All rows are made from the same 11 directions, up to rounding. Whole rows:
(in the rows, 128 means zero)
[[118 132 146 125 118 150 151 178 110 130  57 102 136  75 120  79 154 130
  118 163 136 125 115 120 175 193  83]
 [177 114  80 128 115 102 120 159 131 182 199  67 139 106 114 153 149 146
  107 121  77 125 159  82 123  97 133]
 [154 105  97 169 137 147  96 135 156 106 131 127 149 122 142  98 131 126
  154 136 156 135 128 104 106 125 127]
 [144 160 115  85 125 182 148 134 136 152 137  94 151 117 136  87  70  82
   78 148 131 126 117  98 115 106 143]
 [107 122 159  89 123  92 160 110 152 127 163 179  99 164 114 155 121 138
  134 120 107 105 100 173 150 121 119]
 [130 129  67 160 179 142  85  86  72  82 133 126 147 129 146 127 114 112
  223 119 186 108 145 137 102 150 209]
 [ 94 117 121 112 145 150 167 141  82 151  81 116 143 139 109  66  97 136
  121 101  99 114 135 134 199 153 140]
 [137  78 122 128 162  76 133 135 146 143 145 135 160  72 143 111 123 159
  120 121 109  73 127 124 140 162  90]
 [137 111 115 151  94 127 137 162 123 143 143 143 134 113 102 123 136 149
  142  98  86 116  96 141 150 121 117]
 [156 115 183 148  65 173 106 171 132 128  74 155 160 105 164 115  87 101
   84 104 138 146  88 128 128 129  89]
 [119  97 146 197 132 111  94 118  51 102  62 178 165 118 157 117 102 174
  153  51 133 117 119 147 126 151 124]
 [ 92 160 103 149 142 187 152 126 139 110  84 126 139  85 104  57 121 110
  132 151 141 124  97 132 115 139 128]
 [134 125 135 143 123  90 144 130  76  94 120 188 136 130 127 104 126 197
  174 110 131  92  67 144 136 160  96]]

Rows cut short, each followed by the rest of it:
[150 107 143 172  81  79 108 153  80 130 133 155 115 155 118 176 169 194
 153  77  93 145]
[122 134 141 119 109]
[103 100 136  96 165 100 132  73 200  99 186 188  95 198 131 157 115 107
 171 134 148 110]
[126 176 131 110 154]
[ 82 102 156 131 161 147 146 112 164 110  68 163 134 148 136  67 102 121
 113 124 143 129]
[128 145 157 147 105]
[105 155 141 123 156 112 124  74 106 125 125 140 134 118 146 152  95 126
 100 109 133 118]
[140 138  78 111 147]
[105 167 135 127 165 104 121  65  30  84  98 154 120 179 148 139 108 163
 167 108 170 129]
[138 137 102 140 168]
[154  91 116 150 145  92  87 137 157 105 146 117 120 115 145 159 186 134
 178 160 164 128]
[156 119 126 162 118]
[162 163  89 146 120 123 126 140 101 127 147  90 125 132 114 114 162 171
 129 152 128 152]
[131  71  92 109 119]
[ 75 168 132 128 117 184 179 159  83 138  39 104 128  84  86  61 135 123
 111 139 110 131]
[106 140 175 168 116]
[ 86 135 146  66 159  95 189  98 153 182 157 127 129 111 112 126  86 131
  47 113  63  88]
[135 143 136 106 115]
[116 142 135 115 115 199 150 151 118 132  71 115 142 144 125  58  89  96
 104 134 138 148]
[115 117 162 134 131]
[182 175 182  76  82 113 116 127 115  96 159 162 119 123 172 186 110 111
 127 171 183 117]
[ 66 132  77 138 106]
[143 145 133 154 107 163 114 149  99 146  81  92 155 103 142 103 113 127
  74 115 123 159]
[142  86 108 115 115]
[132 126  84 128 136 152 146 153 101 143 124  90 138 137 104  76 129 138
 144 130 113 129]
[138 102 166 135 145]
[159 127 150 103 144 127 105 132  82 106  90 110 149 125 182 119 109 118
 135 155 191 124]
[142 102 134 182 125]
[132 150  97 172  99 160 108 117 150 110 156 136  96 197  98 143 155 128
 157 118 126 186]
[130 121  93  58 161]
[150 139 107 158 135 126 119 126 155 105 133 119 119 160 126  97 161 165
 128 159 150 165]
[134  76  89 105  99]
[154  95 160  74 127  85 129 125 124 141 172 161 147 118 164 167  78 116
 125 109 124  71]
[106 157 148 148 126]
[117 108 144 120 134 139 107  79 150 115 150 172 109 250 146 153  80 102
 137  83 139 164]
[155 148 127  67 180]
[145 141 146 148  82 157 102 155  58 134  90 126 157  72 147 154 103 104
 128  93 130 121]
[105 146 125 147 144]
[164 104  97 181 106 115  85 141 143 101 165 140 111 165 120 157 181 153
 195 125 141 156]
[130 119 114 108 136]
[148 171  81 147 120 154 124 121  94 134 151 100 141 121 115 117 116 136
 124 122 120 139]
[121  95  79  87 157]
[107  55  98 154 200  63 143 106 187 118 147 151 121 190 113  70 160 207
 150 121 109 121]
[167 106 161 127  92]
[ 95 126 179 117 150 108 121  73 111  97 100 190 122 172 160 150  86 126
 130  97 155 123]
[126 169 118 130 140]
[142 110 137 165  98 130  96 148  46 124  92 142 151 119 144 148 114 139
 160  70 126 124]
[121 146 149 149 148]
[ 72  88 157 158 138 156 119 125 207 100  74 162 100 148 117 117 161  90
 152 137 149 156]
[142 176 166 146 118]
[ 80 155  93 123 169 134 185 114  94 126 104 122 128 122  85  53 127 166
 139 134 108 104]
[114 128 151 147 130]
[132 129  90  79 176 104 143 108 120 151 176  79 122 151 123 132 126 126
 132 149 123 112]
[176 104 144 129 165]
[149  88 153 151  92 124  88 155 163 120 127 135 103 171 137 174 171 115
 151 126 140 171]
[151 135 154 125 121]
[141 136 119 144 104 112 132 122 189 110 189 171 104 142 105 147 153 148
 146 139 117 129]
[ 82 138  85  85 106]
[150  88 142 115 130 117 131 144 154 112 136 167 148 126 151  98 103 134
 145 133 145  94]
[ 90 135 152 156  96]
[103 172 126 175 127 111 126  87 175 104 148 166 113  74 109 157 158 148
 113 137 121 127]
[ 92 145  27  87 101]
[147 108 104 173 129 133 106 108 159  88 156 182 132 183 133 104 114 152
 170 108 147 139]
[100 123  94  88 132]
[107 128 114 131 127 114 162 142  55 137 112 145 141 102 100 103 118 168
 158  90  90  83]
[ 94 157 172 161 133]
[133 134 132 124 111 118 146 126  75 114 137 183 143 128 126 117  87 156
 160  91 118  86]
[ 63 159 136 137 131]
[167  81 151 140 105  94 123 168 179 128 143 154 139 114 142 119 147 162
 116 135 119 118]
[100 113 138 140  56]
[136 118 145  84 130  98 169 161 146 156 127  98 113 146 116  98 156 164
  87 165 105 133]
[142  92 177 148  72]
[102 113  91 160 163 160 117 101 148 104 125 153 150 100 126  97 100  98
 171 113 145 100]
[114 159 114 131 165]
[125 120 151 111  86 123 153 174 142 144 130 137 114  91 102 143 156 124
 132 139  98 109]
[ 91 161 174 157  96]
[138 141 118 117  93 148 132 177 132 146 133  84 112  77 102 153 178  97
 143 166 120 130]
[123 135 155 156 129]
[121 134 147  70 140 124 171 115 135 114 140 163 117 188 129  90  90 136
 130 144 139 111]
[ 95 135 157 133 118]
[ 92 147  86 104 176 157 153 110 201 156 150  67 121  81  99 107 141  76
  94 179 117 123]
[167 118 113 115 148]
[104 113  73 162 190 149 107 111 138 122 102  72 133 125 121  93 157 115
 153 146 151 148]
[200 101 131 141 165]
[108 117 130 137  96 154 125 136 140 126 132 145  91 194  97 155 146 104
 167 105 114 162]
[134 166 170 103 166]
[133 122 120 121 159  69 119 115 121 103 151 124 108 117 131 162 183 157
 179 165 155 108]
[143 131 126 171 121]
[200 107 109 100 111 157 103 179  98 142 137  74 159 139 163 108 105 101
 138 148 159 133]
[144  76 163 152 143]
[155 186 114 127 125 142 137 131 125 108 127 106 134  92 132  95 140 145
 108 185 160 136]
[ 97  78  65 127  95]
[171  86 124 101 165  88  95  80 165 112 206 167 147 182 184 154  68 119
 142 113 161 100]
[137 121  92  99 151]
[115 141  89  79 164 112 170  92 167 112 211 161 110 147 101 116 111 124
 176 157 129  75]
[ 85 158 123 119 154]
[148 125 117  62 152 153 158 135 169 143 153 100 139 156 140  71  85  99
  96 172 143 119]
[131  90 150 126 124]
[ 95 134 147  85 152 101 167  99 144 153 143 136 116 144 118 132 107 134
  84 121  95 112]
[139 141 137 113 123]
[150 160 137  84 112 125 146 126  61 132 144 139 147 118 144 132  75 130
 125 117 130  92]
[ 85 133 123 137 142]
[169 156 119  59 126 155 122 120 108 133 171  96 133 163 157 144  78  74
 128 155 165 127]
[134 107 121 118 179]
[139  83 164 120 150 118 107 134 116 137  85 131 178  79 186 114  78 112
  93 109 146  95]
[142 126 143 174 106]
[162 145  97 142 167 117 107 118 169  99 138  83 124 133 146  98 176 153
 122 204 183 161]
[162  49  68 127  96]
[109 102 153 113 151  93 148 106 166 131 139 170 132 134 136 119 105 146
 103 113 111 101]
[118 145 131 124  98]
[ 54 106 173 168 117 140 139 127 185 154  67 146 109 112  99 137 151 115
  70  90  75 160]
[154 170 149 108 100]
[151 149 132  60 114  96 162 133 137 147 199 124 107 140 116 160 127 131
 121 157 110 103]
[104 129 134 119 123]
[144 135 185  55 120  92 157 121 158 102 157 185 112 144 154 140 107 128
 127 171 161  92]
[ 68 150 131 155  83]
[106  76  90 207 158 137 103 118 120 110 100 162 165 104 126  87 112 146
 176  68 120 105]
[126 151 133 137 146]
[111 125 146 165 114  99 149 168  96 157  66 101 131  80 104 105 181 195
  80 117  78 141]
[142 103 152 154  60]
[ 80 177 152 150 136 155 139  83 146  97  90 175 132  76 128 117 103 111
 101 130 144 119]
[ 82 162  57 116 116]
[ 89 121 153 101 167 133 162 139 129 119  54 116 132  94 131  67 138 126
 118 172 152 110]
[133 132 180 205  90]
[108 180 152 100 112 169 141 113  74 106  96 156 138  89 138 132  78  83
 140 128 158  98]
[ 72 174 115 154 157]
[125 125 109 131 152 145 112  89 123  96 138 148 116 226 137 115 104 123
 169 116 162 156]
[148 124 124  98 178]
[ 66 102 162 128 155 102 131 103 117 161  86 119 113 141 122 164 134 124
  93  82  89 139]
[198 161 169 131 144]
